All groups share one centre, and each spreads out both ways along 11 directions, with some noise.
Some rows, each with its group after it:
[  0   2  -3 -15 -12   2  -3   0   6 -11  12  30  -5   1   6  13   7] | j_932
[ -1   4  -6   5  -2   1   3   0  -8   1   7   0  -3 -10   2   4  -9] | j_45
[  0  10   2 -10  -1   4 -13  12  -6   2   2   3   0   5  12  -6  -3] | j_45
[ 15  -4   0   1  -4 -13 -12  10  17  11   8   6   8  -2  -7   4  -6] | j_401
[  0 -13 -12 -14 -13 -16   2  -3  17  -6  11   2   0 -25   3  -2  11] | j_401
[ -5  -6   6   9   7   5   0  -2  -1 -18   8  17  -4  -6   4 -13   4] | j_365
[  5   0  -3  -9   7  -4  16   0   2  -9 -14   9   3   9   0   6  -3] | j_45
[  3  11  -3  10  -4 -15  -4  -9  11   4  10  11   1 -14  -1  12   0] | j_401
[ -9  -5   4  -7   5   1   3  -7   0   0 -26  -7   7   8  -8  -7   8] | j_365
[  3  -6  -2   2 -11   8  12  20  15  -6  -6  -5  15  -2  -9   3  12] | j_401
[ 0 -5 14  7  7  7  3 10  1 -7 -1  8  5 21 -7 -5 -7] | j_932
[  4  -9  -3  14  -1   5  -3  -9  -4  19   1  -3   0   4 -17   3  -7] | j_45
[ 12   0   3  -5   3  -5  -4  13   5   9   4   0   2  18  -7   3 -14] | j_45
[  5  -2  -1 -13  -7   0 -11  16   1 -11   6  15  -3  -3   5   3  -6] | j_401
[  4 -14   4   2  12 -22 -11  -8  13   2  -1   7   6  -9   1 -15  -5] | j_401
[ -4   2 -12 -10  -9  -6  29  -8   1  21   4   7   1  10  -7   8  -3] | j_932
[-12  -6 -10   6  -7   6  -5 -28  -1   7  10  15  -4  -9  -5   6  17] | j_932
[ 5 19 -1 15  9  4 -2 11 -8 -3 -3 12 10 -9 20 -6 -4] | j_365
[ -6  20  -1  -8   5 -13 -17   2  -3   4   6  -1   0  -7   8  -6 -12] | j_45
[  5 -11  -1  -2   1   6   8   6   0  11 -10  -2   8  12  -6  -5   0] | j_932
[  9   2   5   5   0   8  11  14  -1   4 -19 -16   7  15 -14  -1   0] | j_401
[  4 -16  -3 -10  -4  13 -20   5  -4  15  -9  12   7  11  -9  -2   2] | j_45
[  7 -14 -10   0  -5  11   3  -4  -2  13 -16   0   8  -3  -3   2  10] | j_932
[ -2  -6   0  -3  -1 -13   3 -12  20  -4   8   5  -1  -7  -1  -9  18] | j_365
[  3  14  -4  -9  -5   9   1   6 -18  -6  -2   1 -12  -1  17   3  -5] | j_45
[ -5  -6  -2 -10   0   2   2  10  -3   8   4  -8   0   9  -4 -11 -11] | j_932
[ -7 -13  -1   1   3  23  -7  17  -8   8   7   2  12   8   3 -19  -2] | j_365
[ -9  11   4  -1  16 -15   7  -2   4 -19 -14   4   3  -6   6  -7  -3] | j_45
[ 12   2   6   1   2 -11  13   5   4  -6   2  -9 -11   5  -5   7 -13] | j_365
[ -1  16 -10  -7  -3  -4   7   2 -12  -3  -7 -15  -8 -18  11  -2  -4] | j_401
[ -6  -1   1  -2   8  -1  19  19   4 -17  12  -5   5   5   3  -6 -17] | j_45
[  4   9   9   1   2   7 -17  13  -7 -12  -2  28   0  15   0  14 -16] | j_365
[  3  -7   1 -15   3  -1 -12 -14  -3   4   2  10 -16   4   4 -21  16] | j_365
[ 10  -8 -13   2  -4   2  10  -2 -13  13 -10 -19  -5 -12  -5   1  -9] | j_401
[  3  -4  -2   8   4  17   8  -3 -13   1  -5 -19  -6   3   3  -5   3] | j_932
[  8   4  -1   3   1  11   5  17  -9   6  11 -16  -1   9   4   0 -14] | j_932
[ 1  0 -4 19  3  1  8 -5  3 12 -6 -3 14 -7 -6  1  1] | j_932
[ 10   8   6   9  -1 -10   3  11  12   3   7  -7   4  -1   3  -1   0] | j_45
[ -5   1   8  14   9  -3  -7   3  -1   8  13 -10  -1   5 -11  -8 -15] | j_932
[  4 -18  -1   6  -2  -8 -15  12   4 -10  -9   5   8 -21  -8  -4  -9] | j_932
[ -3  -7   3   0   3 -10  10 -12  13   3  -5   7   2   7 -11  -2   9] | j_932
[  2 -13   6 -12   2   2   9  24   6 -14   3 -12   1   7   1 -15  -8] | j_45
[  5  -3   8  -9   7  -2   2   8   3  -9 -12  -1   0  11   2 -11   2] | j_401
[ -2  -8   3  -1   3  -4  14   8  13 -10  -4  -7   8  -4   0 -11   5] | j_365
[  9  12  13   8   8  -8   1   2  -5 -27  -5  20 -14   4   4   5 -10] | j_365
[ -4  14 -13 -14  -5   2 -11  -8 -13  14  10   4  -9  -7  17  -7   4] | j_365
[  3  25  -9  -9   0 -11   3  -2  -2   9   2  -8  -2  -6  13   6  -6] | j_365
[ -8  11  -3   3  -1   7   6  -3  -9  19   5  15   5  16  -4   7 -10] | j_932
[ -4  -5   3   5  -2  -2   7   2  14   8  12  -6   8   8 -12   1  -2] | j_365
[-14   0  -3   7   0  15   7   4   5  -3   8  14  18  -1   4   0   6] | j_45
[  6   7 -12  -6   9 -18   0 -16   1  24 -11  -9   6 -13  15  -9   2] | j_401
[  3 -15   0   1  -1  11  -5   2  -1  16 -12  -1   9  14 -10  -7   5] | j_45
[  7   3 -14  -3 -12   4   4   5  13  15   6  11  19 -10   8  12  13] | j_401
[ 15  11   4  -3  -2  -5   6  17   1 -14  17   7 -12   3  10   8 -13] | j_365
[-1 -3  4  5 -1 -1 20 -3 18 -1 -5 -6  8  7 -9 -2 21] | j_401
[-11  -8   6  -6  -1  10   0   1   7 -13  13  19   3  11   4  -6   7] | j_401

New rows. What belongs after each?
[ 13 -17  -5  -5   0  -3  17   7  10  -4 -13   8   9   3 -10  10  -3] | j_45
[  0  12   3 -10  -3 -16   6  17  17 -10   3  -7   9  -1   2  12 -11] | j_365
[-8 22  0 -4 -8 14 -2 15 -9 -8  4 -1 -1  5  1  4 -2] | j_401
[ -3  -7  11  18  11 -15   2  10   3  -7  -5  -6   3  -4 -16 -10 -23] | j_932
[ -3  -6  -1 -12   2  11  -4  -6 -12 -15 -13  21 -10  -1   9  -9  11] | j_365
[-15  -6   8  17  14   6   7  -2  -4  -9  -6  -5   5  -3   0 -23   2] | j_365
[ -6 -10   8   5  -1  -3   1   0  13  -3  13   3   2  11 -17   3  -5] | j_365
[ -1  12   6   1  10  -3  -5  14   2  11 -13 -14  14  14  -1  -8 -10] | j_365
[-10 -10  -3  -9  -1   6  -2  -1   3   7  18  -6   0   2   0 -17   6] | j_365
[  7  -3   1  10   2  -2  18   5  10 -10  10   4   3  -9   8  -7   6] | j_365
[  1 -24  -5   3   1  11   7  -7  -1  18 -10 -10   6   6 -11 -16  14] | j_365
[  1   2  -5  -6  -1  -3  18  11  -3   7 -11 -32   4   1  -6   3 -16] | j_365
[ 11   1  -1   1 -15  -8 -11  14   9 -13   1  10  -1 -18 -11  13  -3] | j_401
[ -7   5   6  -5   9  -2  -1  -5  -5  -6 -28  -4   1   7  -3  -5  -2] | j_365
[  6  15  13   5  14  -1 -14  15   3  -3  -1  -5   5  15   5  -8  -5] | j_932
[  7 -10  -7  -3   1   1  -7 -13 -11   8 -14   2  -9  -9   2 -16  11] | j_365
[ 18  -9  -6   5  -4  -3  -9   1  14   8  -8  -9  13 -17   1   2  15] | j_932
[ -5 -15  -1  13   4   5  13   0   5   5  18 -12   2  -3  -3 -19   5] | j_365
[  8   3  -4 -15   1 -21  -9  -7   9   7   4   1  -7  -6   7  -3   0] | j_401
[ 10  -6   5   4   8  -9   3  -4  13   5 -15   6  12   4   0  -4   7] | j_401
[-14  -5  -9 -10  -3  -4 -15 -10   6  26  -4 -11  12  -1 -12  -6   5] | j_365
[ -4   2   1  -2   3  10  13  -1   1 -22  10 -12  -7  -5  15  -9  14] | j_932
[ -8   8 -10   1 -13   4  -2  -6  -3   4  19  -2  -7 -21  11   0   6] | j_45
[  1   0  -6  -7  -2  -4  -1  -5 -11  -2  12  -2 -16  -7   5   0 -14] | j_401
[-24  -4   1   3   6  21  -2   2 -14   0 -14  -3  12   8  -5 -10  -5] | j_365
[  0  -6  -7   4  -8  10  29   5   7 -11  -4  -4   6  -9   0   6  12] | j_401
[ -9  -8 -10  -5   2   1  29 -20   2  -7   0  -3  -5  -4  -1  -2   7] | j_45
[  6  12  -4  14   2  -2   0  -4   0   8  32  10  -4 -10  17 -10   4] | j_365
[ -7  13  -4   9  -2   5  17  13  -1  -2  11 -10   8   1   1  14 -18] | j_365
[  9   5  -2  -3  -9  -2   6 -13  -5   0  -8   3 -15  -6   8   5  15] | j_45
[-18   7  10  18  21  -2  -3  -9  -7  -4   0   2   5   2   6 -18 -12] | j_401
[ -4  10   4   0  -5  -9   1   0   7 -20   7   4 -11  -6  -4   2   1] | j_401
[-16   9  -3  -4  20   3  13  -5  -3   6 -10   0  13  17   1  -9  -6] | j_45
[ -6 -12 -11 -16 -13   6 -14   2  -3  14  12  12  -1  -2  -5   0  -1] | j_932
[-6 19  1  6  1 10  5 10  4 -1  0  9 14  6 11  3  7] | j_401
[-15 -16   0   7   6   0   4  -2  -3  -4   1 -17  -1 -16  -4 -28  -2] | j_365
[  7  -6   1 -14  -5   8   1  -3 -15  -9 -11   3 -20   7   2  -3   4] | j_45
[-18  10   5   4  10  -7  -8   8   1  -2 -16 -12  15  -4  -4  -7 -14] | j_365
[ -2   9  10   4   0 -13 -11  -7   4  -8   0  -1 -11  -5   4 -10   7] | j_45
[  7 -16  -2   3  -8  23   5   7 -17   6 -10  -8  -4   5  -2  -5   2] | j_45
[ -3  -8  -5 -11  -4  -5  -3 -13  -9  10  -4   4 -14   3 -11  -2  -4] | j_932
[ 11 -17   2  19  -6  -5   6   6  10  -4   4  -6   2 -12 -13   2  -4] | j_45
[ 13  10   5   0   5  -2  10   9  -3  -5 -20   1   1  14   2   8  -7] | j_365
[ -8   8  12   9   5  -7   7   2   6 -15  14  -9  -9   1   2 -13  -2] | j_45
[ -5   5  -3 -22   7  -1   1  13  -4  12  15 -13  -1  22  -1 -10 -18] | j_45
[ -1   5   1 -10  13  -5  -5   4 -11   3 -11  -4  -2  10  -2  -8 -19] | j_45
[ -9  17   1 -16   0  16  -1  15 -17   4  14 -15 -10  18  18 -15  -6] | j_45
[  1  18   1   8   0   9  -6  10  -8   4 -11   5   8   5   1   7  -4] | j_401
[-20  13   7   0  12   5   5   0  -7  -9  -7  -7   2   8   4 -11  -4] | j_365
[ 13  -1   7  13  -9  -4  -4  14  13  10  20 -10   1   0  -4  -1  -1] | j_45
[ -2  18  -6  -2  -6   0  -1   9  -9  -7 -23 -13   0 -17  -1   0   1] | j_401
[ -8  14  -1 -14   8  -4 -19   9  -2   8   5   6   7   9   5  -7 -13] | j_45
[ 16  -3  18  30  -7  -6 -14   2  14   6  11   3  -3   3 -13   3   3] | j_45
[ -3   3  -1   0  -5  -2  -7 -15  -5   2 -16  -5 -10  -6 -17   1   9] | j_401
[  7 -17  -9  -6 -10   4 -11   1  -2   6  15   9  -5 -12   2  -9   5] | j_365
[  0   8  -7  -3  -5  -7  -5   5  -1   4  -6  -3   4  -9  -2  12 -14] | j_365
[-12   3 -18  -5   7   0  26 -11  -6   8  -7 -11   9 -10   3  -2  -5] | j_45
[ 14   5 -13  -4  -8  -7  -3  -2 -11   9  12  -3 -16 -12   2   9 -14] | j_365
